The rows of a group lie close to one hidden flat surface of 10 dimensions, which may be shifted away from zero. Surfaces can cross.
Some rows, each with its group after it:
13  0  3  -1  24  37  22  -25  -15  18  -3  -32  5  -10  -2  -2  8  10  4 -> tevov
12  -1  -22  6  -13  -6  -10  -3  -2  46  -9  -2  -12  -16  49  32  -29  -22  -24 -> dod
29  -23  -9  23  8  20  -6  -26  27  30  9  -8  33  -26  27  16  -37  -19  21 -> dod
-18  29  6  1  15  -11  -20  41  15  -31  -15  -8  -22  -31  7  32  -9  -11  -13 -> fem
40  10  -2  -1  -15  -7  16  8  -14  -20  23  -26  46  -9  -13  -7  -5  -11  12 -> tevov
-13  -26  -14  11  13  -28  -8  -9  47  -23  35  13  16  -28  7  -3  -12  23  12 -> dod
-9  28  -4  -15  -37  -14  -5  11  24  10  4  -6  2  -13  -4  -8  1  29  -24 -> fem
2  -8  -8  16  9  16  -14  31  10  -10  -13  18  -16  22  10  4  13  -23  -7 -> tevov
-3  -8  -13  -11  -2  -4  34  -15  -18  38  4  -24  5  19  50  9  26  13  -12 -> fem
1  0  11  6  -11  7  0  -2  2  21  -9  -16  53  16  36  15  2  -30  22 -> rem
10  -11  6  -10  25  12  31  -23  -4  26  2  -35  -25  -16  -11  7  -1  26  20 -> tevov
-39  13  14  -9  -20  -28  -25  0  -15  19  -21  -3  14  19  -1  4  21  -8  5 -> dod
24  17  -9  11  -8  7  10  6  -10  -26  -5  27  -32  0  -40  -7  -18  25  1 -> tevov
27  11  20  -8  -8  21  8  -27  -8  -3  8  -18  11  -26  -56  -23  -23  12  16 -> rem
0  10  -3  -16  -31  -8  0  23  61  -12  32  -2  17  -12  10  -24  2  24  -26 -> tevov
5  -6  2  -10  13  48  29  -27  8  -1  13  9  -6  -6  10  -28  -2  23  -28 -> fem
16  -5  -5  -9  -14  6  0  -32  -13  59  4  -42  30  -11  14  -2  -1  -7  -3 -> tevov
-40  11  8  8  33  -20  -26  -4  -32  -2  -30  -18  -1  -13  -9  28  18  -7  22 -> dod
-10  -10  -18  -14  13  -37  -13  -31  -28  5  23  -22  -10  -45  -5  -1  -5  8  -22 -> rem
13  -7  -9  12  15  32  -17  8  2  -23  2  10  -3  2  -20  -22  10  -14  -14 -> fem
-15  1  13  -41  -32  -37  22  -10  -23  -4  24  10  5  16  15  -20  -3  -1  -27 -> rem
-15  -1  41  -24  26  2  21  7  5  -49  6  5  -25  -3  -30  -10  -10  -4  16 -> tevov
-9  6  -6  -4  4  13  2  -12  -10  18  -10  -4  -12  -5  16  3  6  7  -21 -> tevov
11  -1  9  20  5  1  2  -7  15  2  -10  6  20  -5  -4  19  -23  1  43 -> dod
16  29  -12  11  -2  9  1  -31  -44  20  -25  0  -35  -27  -38  12  -23  32  -3 -> rem
6  -18  13  -10  26  30  8  -2  2  6  6  -20  -3  -4  20  -2  1  -32  -9 -> rem
52  14  -5  0  -13  3  26  2  -39  -16  4  11  -11  -14  5  16  -47  -25  -9 -> dod
15  4  -20  28  6  9  -15  8  -46  -20  -21  32  -28  26  -40  -6  14  -1  2 -> dod
-1  -23  -25  -6  -11  -42  -13  -7  -2  16  27  -12  11  -11  26  0  4  -8  -19 -> fem
9  6  -28  34  -1  11  -20  -35  -10  46  -21  -15  33  -17  12  22  -6  14  18 -> rem
7  14  -19  9  -2  13  -1  -9  17  -9  4  11  -17  -22  -30  -16  -3  53  -12 -> tevov
4  4  -8  13  0  34  -6  30  10  14  -22  0  2  30  27  4  27  -17  -12 -> rem
-23  -4  -1  1  9  -11  -10  38  7  -2  -19  12  -35  22  34  23  12  -25  -11 -> rem
-5  11  9  -6  -16  -38  8  6  -15  6  -8  -1  5  1  16  27  -16  -9  18 -> fem
6  -9  8  -11  -19  -5  8  -13  0  1  20  -3  39  7  2  -21  1  -7  0 -> rem
27  -1  -14  33  13  13  -9  -30  -31  1  -15  11  15  -15  -18  15  -26  -4  28 -> dod
14  21  11  -17  -15  6  10  14  8  12  1  -26  14  -20  38  20  -25  -26  -19 -> fem
-3  -19  -13  -8  21  -35  -9  21  -12  -10  23  -43  15  -6  19  10  32  -27  -4 -> fem
-11  -1  -40  13  2  -15  -20  8  -20  -3  3  5  7  11  18  -2  38  5  -30 -> rem
-17  29  30  -6  -11  48  13  -7  14  -10  -23  31  10  14  9  -10  -13  0  -10 -> fem
-19  -29  5  -8  10  -23  -18  15  16  -29  25  8  10  7  0  -17  13  -25  -1 -> fem
13  9  -20  38  0  29  -4  -24  -8  12  -22  17  25  8  -14  0  2  23  19 -> rem
-23  21  13  -12  -24  -10  -14  10  21  -9  1  6  17  -6  5  -8  2  0  -15 -> fem
1  -19  -14  26  6  6  -38  25  22  -6  -7  16  2  16  -8  -2  16  -23  10 -> tevov
1  -8  -16  19  18  1  11  -28  -11  -23  13  16  37  -10  20  3  -8  8  6 -> dod
-1  -10  -25  36  15  10  -7  -9  15  -5  -8  26  1  4  -11  2  7  31  20 -> dod
34  24  0  9  -6  28  20  -12  -24  -2  -15  -3  -2  -3  -34  -1  -14  22  14 -> dod
13  2  -19  20  31  2  11  12  -12  -22  3  -32  29  -4  0  13  32  15  24 -> tevov

New rows. What belongs after each?
-2  42  -4  11  -25  -1  14  -27  -32  12  -30  12  7  1  -29  7  -5  53  16 -> dod
-4  -7  -11  14  39  -3  15  -51  -45  -28  0  25  -19  -21  -26  1  -15  33  12 -> fem
19  17  -32  16  -5  14  15  6  -10  6  -9  8  -22  1  7  10  7  32  -18 -> tevov
-14  -4  -13  6  20  -15  -8  -21  11  -6  12  -9  10  -40  8  9  -6  21  1 -> dod
-14  6  29  -12  11  12  0  -12  -25  -19  -19  31  -51  -2  -35  -6  -25  -10  -7 -> tevov
15  4  -26  3  -9  -48  -5  -13  -47  19  5  -30  17  -16  -2  20  3  2  8 -> fem
-22  -8  12  -24  35  4  12  -4  31  -24  23  -10  -37  -40  4  -6  -9  19  -21 -> tevov
9  -17  15  -5  -1  -8  -30  -15  -22  2  12  -12  34  -7  -19  -13  -9  -54  8 -> dod
17  -23  6  -13  -12  -15  9  -20  -17  -6  32  -10  36  15  -22  -31  9  -11  14 -> fem
8  -34  5  11  27  39  1  -5  31  -29  20  17  11  11  -14  -34  8  -8  9 -> rem
18  -3  23  -10  -30  21  3  14  21  8  3  -2  26  29  -9  -23  1  -24  7 -> tevov
-13  18  8  -8  -20  35  -11  -28  -17  39  -18  -12  41  14  14  -17  19  -11  -21 -> tevov
-22  -23  -15  5  -12  -59  -22  34  47  15  11  -12  2  11  12  13  22  12  25 -> tevov
-1  11  3  5  12  -14  13  30  -18  -4  -25  -8  -27  17  10  37  7  -4  19 -> fem
8  23  16  -24  -28  7  4  2  -18  12  -1  -19  0  8  -24  -21  11  -3  -20 -> dod
-4  -2  6  -15  -9  11  8  25  42  -8  16  -10  -12  10  -16  -31  27  22  -11 -> dod
-3  15  6  2  9  29  16  24  3  -33  -12  18  -13  21  0  -5  16  8  -11 -> tevov
-32  3  7  -22  -12  11  11  -36  15  2  16  10  30  1  15  -33  12  32  -28 -> fem
53  -9  -41  18  4  6  -8  -14  -24  13  15  -4  -25  -35  -4  5  -31  -7  -24 -> fem
-23  7  -11  -11  26  -26  7  6  -11  -26  13  -23  7  -26  36  21  16  4  -19 -> tevov
1  18  3  -8  -47  -21  9  9  9  25  -7  10  -2  18  6  4  -11  18  2 -> fem
-4  23  -9  20  24  38  -5  20  -16  -6  -35  -8  -4  13  5  15  31  -4  -3 -> rem
-21  -10  -13  4  17  7  -5  -9  5  -18  7  18  -13  1  -9  -21  21  25  -17 -> fem
-47  16  20  -28  -13  -40  -3  -2  15  -20  13  4  2  -16  -2  -8  0  22  -12 -> tevov
13  -13  -14  -18  16  10  34  9  11  6  25  -33  -27  -4  12  -11  26  28  -21 -> fem
8  -7  -27  24  21  17  -18  -12  9  5  -4  6  -25  -22  -24  -1  0  27  -3 -> tevov
-3  10  -15  18  6  -12  -33  26  4  -11  -5  -20  18  -7  -11  8  23  -7  7 -> rem
20  -12  1  -10  -29  7  -2  -23  9  3  35  2  46  -1  -16  -42  -9  -5  -8 -> dod
27  18  14  -21  -49  -29  20  5  -16  3  16  -16  36  10  -13  -7  -14  -3  13 -> tevov
-28  9  -12  7  -30  -39  -2  -13  -7  8  -9  38  2  17  8  4  -1  32  2 -> rem
33  2  -10  -14  18  6  30  8  6  -10  25  -31  -40  -39  -6  4  -15  22  -18 -> fem
-11  -3  10  -7  16  -8  5  4  6  -48  22  -3  14  -5  -32  -23  18  14  11 -> dod
-1  6  -16  -1  -7  16  4  5  -3  15  -4  2  -6  17  28  -4  20  4  -33 -> dod
1  -6  -24  13  7  -6  -19  10  -13  -19  0  20  -31  6  -30  -14  16  10  -14 -> dod
-37  0  -5  -12  -10  1  -14  -17  16  -3  16  5  32  3  7  -34  30  19  -31 -> fem
-29  -17  24  -25  25  7  8  -8  27  -24  25  -14  17  -6  2  -24  19  0  -3 -> rem
-22  -7  0  8  27  1  -18  10  9  2  -10  -19  13  -4  29  20  21  -20  6 -> rem
-24  -3  -18  16  15  -13  4  -7  8  -17  -1  20  15  0  27  11  11  26  4 -> dod
13  -6  -13  24  15  23  -28  -13  -13  -28  1  32  -3  -16  -26  -12  -18  -20  -12 -> fem
22  -8  -40  30  12  13  -12  11  -34  -23  -1  19  6  20  -2  -8  26  -12  -14 -> rem
-23  5  -5  5  4  -26  -24  15  15  19  -18  -7  -34  -17  3  30  -2  10  5 -> dod
0  -6  9  -22  24  2  4  6  -13  -30  24  -27  10  -17  7  -11  10  -28  -22 -> dod
5  -20  -11  -7  -18  -1  3  -4  11  14  21  6  7  16  11  -23  7  1  -17 -> fem
17  -3  -25  4  11  -10  -2  6  -18  -1  8  -5  -28  -25  24  22  -15  -12  -31 -> tevov
-3  -23  10  15  11  5  0  12  36  -2  -2  6  26  12  30  18  -6  -26  33 -> dod
-21  8  -5  3  1  11  -13  8  2  35  -27  -12  -13  10  20  15  23  3  -9 -> dod
-1  9  10  7  23  25  -10  -9  1  20  -21  -36  -4  -18  -23  11  9  7  22 -> dod
9  7  -11  -1  3  16  18  12  26  -11  9  -5  -9  -8  1  -8  8  33  -13 -> tevov
-40  12  1  9  -4  -14  -39  3  -4  -16  -14  21  29  9  4  -2  20  -13  -5 -> fem
18  5  -11  17  26  20  -15  22  -17  -14  -15  -6  -29  -4  -16  11  7  -19  -4 -> rem
34  -17  -3  3  0  14  -24  29  19  15  13  -34  13  -5  2  -2  1  -50  0 -> rem
3  -22  0  -25  6  19  -1  18  7  -5  29  -20  9  11  29  -29  28  -41  -44 -> dod
21  6  14  2  -29  10  -1  16  25  3  -5  16  -7  16  -32  -11  -18  -1  18 -> rem
-3  2  -11  -11  18  -7  14  1  -31  -23  13  -5  1  -11  36  6  3  -18  -35 -> dod
4  14  -13  9  -13  -4  -28  -19  -41  26  -21  -1  -10  -5  -28  1  -1  -2  -9 -> dod
-6  -39  -6  -10  44  -2  29  -13  -8  2  17  -7  -17  -5  63  22  -4  -25  -12 -> fem
16  8  -14  -17  20  -2  54  -10  -25  17  8  -47  -26  -19  19  21  8  42  -7 -> fem
4  -12  -20  13  14  2  9  15  9  -9  3  17  -7  4  55  22  -7  -14  -15 -> dod
-13  -4  9  -8  34  6  -8  -7  3  -9  7  -34  9  -26  -8  -3  16  -1  1 -> dod
25  14  -11  14  -25  19  -2  -15  -27  36  -23  6  -1  16  -15  -4  -3  8  -1 -> tevov
-9  5  11  -2  -21  -7  -21  5  22  30  -11  -8  -2  8  -26  -5  7  8  15 -> dod
